There are 9 hidden switches. A switch that is on adds its own fixed numbers to the row, and there is some noise. The rows also spread widely along 11 directions, which tell nothing about the answers.
Known rows, each followed by its switches (1 for on, 0 for off):
[-17 -23   9  18  26   1   1  17 -15 -26  16 -16 -18  17   3 -22  -4   5
   5  15  -9  -5 -29 -25   4   5  32  23  25  -3 -10   9 -17   0 -13] -> 0 1 0 0 1 0 0 1 1
[ -9 -17  30  -8  26  16 -11  -4  19   5 -11   3 -11   8  26  16  -2  -1
  17 -19  -3   7  21  21  -3  -2 -28  19  -5   7 -21   1  13  -4  -8] -> 0 1 0 0 0 0 0 0 1
[-17 -25  -2   2  27 -16  -4  -3 -13   4   5 -28 -13  17   9 -32   2   6
   4   4 -15  19 -49 -14 -31  17  -1   2  17   8  -6 -12  -7 -11  15] -> 1 1 0 0 1 1 1 0 1
[-13  27 -22  20  23 -13  -2  10 -25 -23  19  -1   3   0   1   9 -21  -4
 -37   5 -32  -6 -23   1   5  -3  20  37  24 -28  -3  22   8   4  -3] -> 1 1 0 0 1 1 1 0 0
[-13  -1  34  11  -2   9  -6 -12  10 -17  26  15  -5  13   4   7 -20 -12
  14  26 -21  24   9  29 -11 -13  14  27   7  24  27  -1   7  13 -43] -> 1 1 0 0 1 0 1 0 1
[-29 -26  18   4  13   4   9   2  10  -9  13  16   3  36  27  -4 -29 -21
 -17  16  -9   0   8   0  15 -19  20  24   6 -10  -4  29  11  -2 -23] -> 1 1 0 1 1 0 1 1 1
[-20 -48  10 -11  22  20 -59 -14  25  -6  12 -18 -28 -14  13 -53  30  39
   7  -2  11   6 -63   8   5  -9  -3 -20  -6   7 -51  -2  12 -46  42] -> 1 1 1 0 1 0 1 0 0
[  2  46   7  17 -11  17 -12 -21 -36   3  37  35   2 -46  40  27   4 -22
 -30  -9 -34  39   5  33 -47   6 -31  36 -43 -28  16   0  41 -24   7] -> 1 0 0 0 0 0 1 0 0
[ -3 -35   9  -8   3  13 -27 -24  -6   2 -11   4   2 -22   9 -14  -7  -7
  17  -2   4  41 -25  40 -28   5 -31   7 -11  18   9   8  25  10  18] -> 1 1 0 1 1 1 1 0 0
[-12  13   5  25  18  14 -10  17  11 -14  42  21   1  -7  36 -22  26   6
  13  18 -12   3  30  -7 -13 -12  26   4 -12  -3  -6  -8 -15 -28 -31] -> 1 0 1 1 0 1 0 0 0
[-18  -6  26   5  -1  31 -13  -8 -32  -6  42  26 -12 -33  40   0  -1 -38
 -16   6  -9  31   0  12 -17  -7   0  44 -34 -22   4  30  27 -17 -16] -> 1 0 0 0 1 0 1 0 1
[ -3   1   6   4  27   6   9  -4   4  20 -11   0  10  18  25   6 -15  -7
   5 -26 -12  11  22  21 -22   1 -28  11   0   7  -1  -7  -5   2  -9] -> 0 0 1 0 0 0 1 0 0
[-18  34   2   5  32   1 -26   5 -33  -9  55 -10 -12  -3  -1   4  -6  -4
 -33  -9 -46  14 -16   3  -9 -21  12  33  17 -25  -1  19  11   0 -28] -> 1 0 0 0 1 0 1 0 0
[-19  10 -10  28  15  -5  22  16  22 -18   7  19  -2  13  42  -6  -6   7
 -26  18  -4 -34   8 -10  22  -3  34  19   0 -15 -27   9  -7 -39   2] -> 1 1 1 0 1 0 1 0 1
[-16  11  17  11  15   1 -15  -3   5 -10  45  -8 -17  19   5 -11  -1  19
   3  16 -36  20 -12   7 -19  -9   3  13  14  18   1 -26  -5 -11 -30] -> 1 1 0 0 1 1 1 0 0
[ -7  22 -11   7  45  -3 -25  24   8   9  41 -12  -3   5   0 -29  34  23
   7  -8 -31   6  11 -19 -30 -11   4 -32   4  -2 -19 -20 -19 -20 -22] -> 0 0 0 0 0 0 0 0 0
[ -5 -24 -31 -14  42 -15 -29   1   8  10  -3  -3  28   3 -20 -22 -23 -14
  -9  -6   9   9   2  12  -7 -13  -9 -19  18  -2   0  34  14  32 -12] -> 1 1 1 0 1 1 1 1 1
[ -8  -3 -41   5  15  -4   2  17   1   8  16  20  37   5 -12 -21 -21 -10
 -18  16   4   6  16  -4 -15  -7  -5 -29 -11   1  11  15   2  18 -19] -> 0 1 0 1 1 1 0 1 0
[-14  -8  23  -4  39  12 -23  -2   2  -5   7  25  21  -8  22  22   9 -20
   3 -13 -35  16  20  21 -27 -21 -17  13  -6 -31  -6  27  35   1 -14] -> 0 1 0 1 1 0 0 1 1
[-14 -11  19  15  32   2 -29   6  20 -39 -16   5   8  -5  21   4  33  15
  22   7 -37  -6 -21  15   2  -8  29  19  20 -25 -23  12   9 -23  23] -> 1 1 0 0 0 1 0 0 0
[  1  22  22  21  12  -1 -34  -5  42 -30  33   4  -9  14 -14  -5   3  34
  19  22 -31   6  17  28  -2 -20  19  -2  25  27   0 -22   0   0 -35] -> 1 1 0 0 0 0 1 1 0
[-15 -14  37  16 -12   8  17 -10  21 -10 -16  39  28  14  30  10   2 -29
  32  28 -20  21  18  25 -21  -1  19  11 -15  12  37  -3   7  -7  -9] -> 1 0 0 0 0 0 0 0 1
[  8  10 -26   1  17   0 -23  -9   8  -1 -16  12  -4 -47  19   8  -2  10
 -29 -22  11  -7  -4  32   4   9 -41  13 -18 -10 -39  22  33 -12  41] -> 1 1 0 0 1 1 1 0 0
[ -8   5  -5  13  24 -11 -27   1 -10 -28  13   4  28  -3 -25  -2   4  -3
  10  17 -41  17 -27  14 -21  -9  20   8  29 -12  25  16  12  27  -9] -> 1 1 0 0 1 1 0 1 0
[-21  -2   8  -4  35  17 -42   2   0 -11  39  12   6   6  15   2  -4  -2
 -16  -4 -23  13   6   7   5 -26   3  16   2 -30 -13  23  22  -7 -27] -> 1 1 1 1 0 1 0 1 0
[  3  12  -7  34   0   5  -6 -14 -46 -25  19  19  21 -27  -7   2 -17 -25
   3  21 -25  35 -25  23 -50  12  12  30   4  -8  49   9  16  27 -13] -> 0 1 1 0 1 0 1 1 1

New rows. What belongs after each?
[ -3 -12  -5  -6  38 -14 -22  -3   6   5 -17 -15  -3  -2  14  -7   6   7
   1 -18 -10  10 -16   9 -15   9 -21   3  11  -7 -26   5  16  -9  26] -> 1 1 0 0 0 1 1 0 1
[ -4  -3  15   1  33   0 -33  -8  -6 -15  10 -13 -10   4  -6  -1 -14  -3
   0 -12 -14   9  -7  17   5 -11  11  29  30  -3  -7  21  12  18 -21] -> 1 0 1 0 0 0 1 1 1
[ 11  -2   3   2  34  -2 -41   6  15 -17  -8  -4  11 -18 -21  -4   8   4
  25 -10  -3   5  18  28   3 -13   6   1  26  10  -1  26   7  33 -15] -> 1 0 0 0 0 0 0 1 0
[-13  -5  33  11   7  12 -26 -18  -2 -22  17   3  -5   4   5  -5  -5  -7
  19  16 -23  27 -16  24 -13 -10  26  27  10  10  20   2  10   3 -22] -> 1 0 1 0 0 0 1 0 1
[-11  -4  13  12  13   8  -4  -2  13 -17  13  -2 -29  17  25   1 -27  10
 -16   1   8 -16   9   4  30  -1   6  37  10   5 -27   4   1 -12 -17] -> 1 1 1 0 0 0 1 1 1
[ -8  15 -23  23  39  -1 -34  24   5 -31  45 -23 -21  20 -18 -32 -10  41
 -16  11  -9 -19 -11 -20  23 -18  43   1  40  -5 -31   6 -17  -3 -35] -> 0 1 1 1 0 0 1 1 0
[  3  -3   4   0  54  -3 -41   8  15   1   7  -5   9  -8   2  -9  29   5
  30 -18 -31  19  16  15 -40 -13  -5 -16  16 -12 -14   9   9   0 -14] -> 0 1 0 0 0 0 1 0 1
[ -8  16   3   7  30   7 -28  -8 -24 -19  -2  22  35 -31   9  34  11 -18
  -2 -12 -57  26 -16  37 -41  -9 -15  26   0 -42   9  25  43   9  11] -> 0 1 0 1 1 1 0 0 0
[-15   5   6  18   2  12   3 -11   2  -9   9  17  13  26  21  12 -31   0
 -20   8 -22   7  -3  19  -5  -7   2  20   0 -10   4  -4  14  -7  -9] -> 0 1 1 1 0 0 1 1 0
[ -9 -31  17  11  10  17 -24 -14  -7 -17  -3   1  -3  -3  26 -16   0  -3
  24   6  -7  29 -27  21 -18   5   5  21   7   4   5   2   6  -7   8] -> 1 1 1 1 0 1 1 0 0
[ -3  -2   0  13  27  10  -3   4  10 -18 -10   8  -2  -6  23  15 -11   0
   0  -5   2 -15  16  11  13   6   1  33   2  -4 -22  10   5  -4  -9] -> 0 1 1 0 0 1 0 0 1
[-10  -4  -2  -3  38   3  -5   1 -28  24  17 -18 -12   5  26  -8   1  -1
  -4 -30 -25  29 -17   0 -49   6 -41   6   1  -8 -11  -8   2  -9   4] -> 0 1 0 1 1 0 1 0 0
[ 16  18 -30  18  27 -11 -10  12   4  13  10  14  25 -24  14 -14  17  -6
  16  -5 -11  25  36  15 -55   6 -22 -23  -5   0  13  -4  -3   3  -5] -> 1 1 0 0 0 1 1 0 0
[ -2  12  -1  29   7  -8  10   6   8 -22 -13  23  23 -16  18   2  17  -2
  15  18 -24  -3   4  18 -17   6  18  13   1   3  13  -1  -4  -4  10] -> 1 0 0 0 1 1 0 0 0
[-17   4   3   8  -4  15  -3 -12  -7 -16  20   5 -14   1  12   2 -28   8
 -18  11  -1   4 -20  14  11   1  -4  34  -4  14  -1  -6  10  -4 -10] -> 1 1 1 1 1 1 0 0 0
[  5  17  -9  33  20   3 -20   6 -24 -35  26   4 -13 -31  12 -10   4  -3
  13  13  -7  15  -3   7 -21   5  33  32  16 -10  11  13   2   3 -18] -> 1 1 1 1 0 0 1 0 1
[  2   1 -14  15  42  -2   6  21   3  12  25 -26 -33  18  31 -29  -9  21
   0 -23  15 -10  26 -20  -3  10 -16   9  20  15 -30 -15 -35 -11 -20] -> 1 1 1 0 0 0 1 1 0
[ -8 -23  26   0  18  22 -22   0  -1 -15   6   7  -1  -4  20   0  -5 -17
   9  -2  -2  13  16  17  10  -9  -1  35   0  -3  -4  28   7   9 -22] -> 1 0 0 0 0 1 0 1 0
[ -9 -26  38  -9  40   1 -33 -10  34 -16 -30   0   3   1   6  17   4  -1
  28 -14 -22   4   6  45   4 -22  -3  19  29   5 -14  27  26  13  -3] -> 1 1 0 0 1 0 1 0 1
[-14  10 -13  -4  40 -11 -24   5 -15  -4  12 -13 -11  -4  21  -3   3   2
 -38 -18 -23  -4 -23 -10   5  -2   4  24   6 -39 -41  25  21 -25  17] -> 1 0 0 0 0 1 1 0 1
[ 13  28 -13  35  15  -6  -2  -5  -1 -32  -5  19   0 -47  21  13   0   4
   2   6  -7  -7   7  29 -15  17   2  38   3   0  -2   3  12  -1   7] -> 1 1 1 0 1 1 1 0 1
[ -8 -26   5   4  23  11 -22  -5   3  -1   2  -9  12  21 -10 -17 -13  -2
  26   0 -10  27 -12  20 -21 -11   5  -3  22  13  17   3  -5  18 -18] -> 0 1 1 0 0 0 1 0 0
[ -9  18   0  13  41  -9 -10   1  -8  -9  16  -7  -2   4  21   2  -3  10
 -23 -13 -34  -7  -6   5  -5  -5  -5  28  22 -16 -21   3   2  -8  -5] -> 1 0 1 0 1 1 1 1 0
[-11  -9  24  -9  37  15 -48  -3  10   6  40  -1  -9   2  23 -12  21   5
  21 -11 -28  40  16  19 -36 -22 -20  -2  -1  -1 -12  -5  13 -13 -31] -> 1 1 0 1 0 1 1 0 0
[  0   8   9  10   2  -2 -13 -17   1 -10   0   3 -23 -18  25  -3   5  18
 -17  -1  -7   3 -23  13  -5  17 -12  18 -14   0 -30  -9  23 -30  33] -> 1 0 0 0 0 0 1 1 1
[  3 -17 -20  15  44  -6 -12   9 -10 -13 -21 -32  -8  14  -8 -14 -22  15
   5 -19   4 -11 -19   2   9   7   5  18  48   0 -19  16 -14  23   4] -> 0 1 1 0 0 0 1 1 0
[  7 -16 -32  38  17   8  25  31   3  -5   9  24  13  -7  31 -34 -13 -23
   8  17  38 -10  53 -18  -7   9  24  -4  -8  -3   1  24 -28   1 -26] -> 0 1 1 0 0 0 1 1 1
[-22   2   4   7  33   4   7  11 -27   4  24   2 -22   6  66   9  -7 -19
 -32 -17 -17   8  11 -18  -9   6 -12  48  -9 -39 -31  17  12 -33  -3] -> 1 1 0 1 0 1 1 0 1
[ -9  31  11  40   6   9 -28  -7   1 -40  27  41  28 -31  33   9  46   9
   6  22 -58  12 -19  19 -41  -4  24   9 -17 -44   8 -10  27 -46  26] -> 1 1 1 0 0 0 0 1 0
[-10 -14 -13  11  15  14  23  11  20  -4 -40  19  19  13  30  18 -30 -10
 -18 -10  19 -32  21  12  37  -1   2  22  -3 -13 -19  31   2  -4  13] -> 0 1 1 0 0 0 0 0 0
[-21 -18  44  -2  26   4 -18 -17  25 -11 -22  11  16  21  28  15   4  -7
  15  -3 -38   7  -5  34  -3 -18  15  23  15 -12  -4  12  22 -14   5] -> 1 0 1 0 0 0 1 0 1
[-11   5   8  13  39  -1 -10   2   8  -9  -4  16  24  -6  36   9  16  -3
 -11 -16 -36 -10   2  19 -11 -14   2  16   9 -36 -19  21  15 -19  16] -> 1 0 1 0 1 0 1 1 0
[ -5 -31  -8  12  -2  14  13  -7 -12  -3 -28  32  41 -11  17   6 -22 -41
   3  11  -3  24   0  34 -24   3 -11  18 -13  -8  26  34  17  21   9] -> 0 1 0 0 1 1 1 0 0
[ -4  37 -14  31  12 -34  47   6 -16  -8 -27 -14   4  16  13  10 -12  10
 -10  -1 -32 -19 -29  -6 -18  30   4  27  25  10   9 -27 -20  -4  29] -> 1 0 0 0 1 0 0 0 0
[-10  22  26  28   1  11  22   6   1 -17  21  23 -24  -1  59  15  -9 -10
 -12   9 -10  -5  39   4   5   1  17  51 -14  -5 -13   3   0 -29 -26] -> 1 0 0 1 0 0 1 0 1
[  2  -8  -7   2  60 -17 -24  25  13 -17 -22  -8  18  -9  -5  -5  19  -9
  28 -10 -12  -8  23   4   1 -10  28   9  37 -15 -11  40  -3  23 -13] -> 1 0 0 0 0 1 0 0 1
[-13  -4  30 -14  -1  24 -15 -30  17   3 -13   1 -13  18   9  26 -34  17
 -17 -18  -4   1 -12  41  25  -7 -29  27 -11  23 -21  -8  27  -2   1] -> 0 0 1 1 0 0 0 0 0
[ 13   6 -25  19   5  20 -12   3  -8  -7  19  42  24 -37   9  -4 -22 -34
  -3   9  24  19  53  23 -20  -5  -2   4 -23  -9  20  36  18  24 -36] -> 0 1 1 1 0 0 1 1 1
[  7  -9 -27  13  22  15 -38   3 -17 -16  17  33  29 -65   6 -14   7 -37
   6  10  13  24  19  25 -26  -7  10   9 -14 -26  18  54  27  20 -13] -> 1 1 1 0 1 1 1 0 1
[-10   7   4   9  27 -10  -5   2  -1 -12   7  -3  -6   7   6   4 -12  -2
  -4   0 -21   2  -4  10  -4  -4   9  24  22   0  -1  11   6   6 -11] -> 1 1 0 0 1 0 1 0 1
[-12  23  11  -1  41  -4  -4   5  12   0  22  16  -2   2  32  28  -5  -4
 -22 -17 -28  -8  39   8  -3 -10 -30  29  -3 -19 -25   6  20  -9 -26] -> 1 1 0 0 1 1 0 1 1
[-13  15 -23  -3   9  -7 -20  -2   2   0  31   8   4  -8 -19  -9 -15   3
 -27  16  -8   8 -14   2  -3  -3  -4  -7 -10   4   2   4  21   3 -12] -> 1 1 0 0 1 1 0 0 1
[-21 -43  10  15  22   8  -4  14  -6 -29   9   3  10  28   6 -19 -25 -29
  20  27   6   5   2 -13  19  -8  50  32  28  -4  19  34 -14  23 -41] -> 1 1 1 0 0 1 0 1 1
[ -4 -17   1  15   7  23 -31   1  -6 -31  20   5 -16 -12   7 -15 -14   8
  -6  15   6  12  -8  12  11  -5  13  26   2  -3 -19  18  10   1 -15] -> 0 1 0 1 0 1 1 1 0
[-10   5   6  14  11  -4 -10  -8   9 -20  12   7   1   0   3 -10  -8   4
   0  20 -15   2 -11  16   0  -5  24  19  12  16   2  -1   1   0 -17] -> 1 0 1 0 1 1 1 0 1
[  4 -28 -13   1  12  -9   2 -10   9   9 -41  14  39   5  -5  -2 -18 -24
  22   3   0  26   4  31 -34  10 -15 -13  -1   9  24  13  14  29   9] -> 0 1 0 0 0 1 1 0 1
[ 22  51 -25  25  12   0 -13   7  -7  -7  34   8 -19 -54   9  -6  10  15
 -15 -10   5  -4  31  18 -14   7 -17  12 -12  11 -13   1   1  -2 -12] -> 1 0 0 0 1 0 1 0 0
[ -3  31   7  17  20  -6  14   6 -12  -7  13   3   2   4  -1  16  -9  -7
   3   2 -32   3  14   6 -24   3   3  24  11  11  16  -9  -6  16 -34] -> 0 0 0 0 1 0 0 0 1
[-20  -2  33   2   5  12 -12 -11  -4   1  23   0 -11  18  25  -1  -3  -3
  -6   1 -32  25 -14  14 -13 -10   1  21  -6  -3   1  -7  10 -22  -6] -> 1 0 0 0 0 0 1 0 0
[  8  23  -7  19   8  11 -17  -5   6 -13  25  17  -6 -36  17  -7   3   9
  -4   5   0   5  18  28  -9  -1  -9  17 -13  15  -6  -2   5  -4 -16] -> 1 0 1 0 1 1 1 0 0
[-14  -3 -14   7  10  20   0  17 -12  -6  32   8 -13 -15  17  -9 -19 -16
 -27   2  21  -5  11  -6  24  -8   6  24 -14  -8 -10  33   2  -1 -15] -> 1 1 0 0 1 0 0 0 0
[-19 -11  -2   2  -9  27  22  -8 -10  22  21  25   2  16  40   3 -43 -31
 -36   3  18  13  18   3  -3   3 -18  22 -41  -8   2   9  14 -18 -16] -> 0 1 1 0 0 0 1 0 1
[-18   4 -24  10  51 -16 -14  21 -20  -5  22 -21  -3   1   9 -32  11   4
 -22  -9 -17 -11 -31 -28  -5  -3  31   3  26 -31 -25  23  -8 -18   7] -> 1 0 1 0 1 0 1 0 1
[ -1  35 -17  28  11 -13  28   6   1   3   5  19 -10 -23  58   4  10   7
 -29  -3  -9 -16   9  -5 -26  25 -19  15 -26 -14 -27 -17   6 -47  34] -> 1 1 0 0 1 0 1 0 1
[  1  11 -21   4  26   7 -27   1 -20  -4  33  -5  -6 -20  -7 -10 -22  -4
 -14  -8   4  13   4  17  -4  -6 -12  23  10   4   2  18   5  21 -28] -> 1 1 1 0 1 1 1 0 0
[ -1  34  14  26  17   5  -2  -7 -15 -11  24  17  20  -2   0  17  -7  -9
  15   5 -50  25  14  35 -47 -11   4  24  13   8  37 -11  -1  21 -41] -> 0 0 1 0 1 0 1 0 0
[-13 -16 -15  -2  18  -2 -12   8   2  15  25   5   8  14   7 -30 -12 -17
   1  13   2  28  14  -7 -24  -5   3 -15  -6   4  10   7   3   2 -27] -> 1 1 0 1 0 1 1 0 1
[-10  -6  -2  16   4   0  21   1  10 -16 -28  16   9  13  21  18 -25  -4
 -21   7   0 -20  -2   4  18  11   4  23  -6 -13 -16  13  14  -9  19] -> 0 1 0 0 0 0 0 1 1
[ 10  -2  10  23 -10  15  -1 -22   2 -16  -6  19  -5 -33  24   2 -11  -2
  24   9   8  20   2  45 -24  18 -24  31 -12  36  19 -15   6   7   3] -> 1 1 1 0 1 1 1 0 0
[-23   0 -13   5  28  10  -8  33  -5  12  50  21  26  17  17 -24  -5 -36
 -17   9 -10  16  46 -16  -5 -36  32  -9  -5 -32  12  44  -9   0 -51] -> 1 0 0 0 0 0 1 0 0
[ -7  -2  -7  10  18 -11  10   9  27 -10 -28  11  17  13   6  -3  -5   8
   5  10  -4 -15  13   5   5   4  14  -4   1  10 -14   1  -2  -2   0] -> 0 0 0 1 0 1 0 0 1
